There are 3 ways to turn a row about zero (a turn may also mirror it). The second row of each pair is the first, turned, with some noise.
Known pairs, each followed by its turn:
[-7  1 26 10]
[ -9  13 -15 -13]  Z652

[ 26  -9   0 -27]
[ -1 -15  17 -29]  Z547

[ 25  13  -3 -30]
[27 18 -2 24]  Z977

[-23  25   6   4]
[  4  25 -21  10]  Z547

[-32  -8   6  -8]
[-25  11  29  -8]  Z977

[29 12  0 16]
[ 10 -12 -24   7]  Z977

[ 27  13 -32 -22]
[ 46 -10  10  18]  Z977

[ 32  32   7 -10]
[ 23   9  27 -28]  Z652

[ -3 -12  -2  10]
[-5  9 -5 14]  Z652

[ 28 -30  -7 -19]
[ 39  17  -7 -20]  Z977

[  1 -35  24   9]
[ 10  22 -33  12]  Z652

[-18  17   1 -20]
[ -7  11 -24 -13]  Z547

[-34 -35  27  29]
[-40  21  21  40]  Z547

[ 10  14 -32  35]
[ 29 -24 -10  29]  Z547

[ 28  14 -27 -25]
[ 33 -20  34  -7]  Z652

New pairs. What belongs after each?
[-29   9  -8  27]
[-32 -29   6  -4]  Z977

[-35  27  16  -5]
[-40   3  21  23]  Z977

[  7 -21 -26 -32]
[ 32  14  25 -12]  Z977

[  3 -25 -35 -16]
[-18 -41  -6  -7]  Z547

[27 21 -6 13]
[37 -7  8  2]  Z547

[-12  -1 -29   2]
[ -4 -21 -22  11]  Z547

[-34 -11 -15 -34]
[ 0 14 45 -6]  Z977

[ 30  -9   1 -33]
[  3 -18  17 -40]  Z547

[ 29   1   7 -30]
[ 10  -7  12 -35]  Z547

[-13  -9 -35  -9]
[ 14 -15  29 -16]  Z977

[  3  11  -8 -30]
[17  8 17 13]  Z977

[ 18   4 -25  16]
[ 15 -28 -12  -3]  Z977

[-5 -7 -3 28]
[-13 -17 -12 -15]  Z977

[-15   7  -7 -32]
[ 8 14 35  9]  Z977

[ 1 18 13 14]
[-14  -6 -16  17]  Z977

[-12 -12  10 -25]
[-3 28 22 -4]  Z977

[26  1 29 24]
[24 16 40 15]  Z547

[ 19 -21 -17   1]
[ 29  -6 -11 -21]  Z977

[10  3 33 32]
[-26   2 -38   0]  Z977

[-13  -2 -29  21]
[  0 -20 -18  30]  Z547

[ 24 -18  33  21]
[ -6  16 -44 -16]  Z977

[-14  20  -1 -32]
[  6 -32  -4 -20]  Z652

[32 12 20 29]
[37 11 26 12]  Z547

[-11   3  17 -20]
[-12  25  13   9]  Z977

[-26 -29  30 -13]
[ -7  -4 -47   3]  Z652

[ 7 -1 13 20]
[ 8  6 14 16]  Z547

[ 12   2 -23   2]
[ 7 -2 18 13]  Z652

[-14  22 -18   7]
[-18 -13  23  -6]  Z652

[-7 28 13 -9]
[ 17  26 -19 -11]  Z547

[  9 -31  15 -11]
[-21   1  25 -11]  Z547

[  3  12 -31  20]
[ 20 -21 -18  19]  Z547

[ 25 -19  -4  13]
[ 18   0 -19 -20]  Z977

[-15   6  27  29]
[-30  30 -12 -12]  Z652

[-27   6 -11 -33]
[ -6 -41 -11  -4]  Z652

[ -8 -22 -21  14]
[-16 -26  -3  23]  Z547

[-7 11 24 12]
[-12  12 -11 -21]  Z652

[  7 -30  21 -34]
[-29   7  23 -33]  Z547

[-28   3 -26   7]
[-10  -5 -31  15]  Z547

[26 -5 28 16]
[14 11 37  4]  Z547

[ 28 -30   6   4]
[ 21   9 -27 -19]  Z977

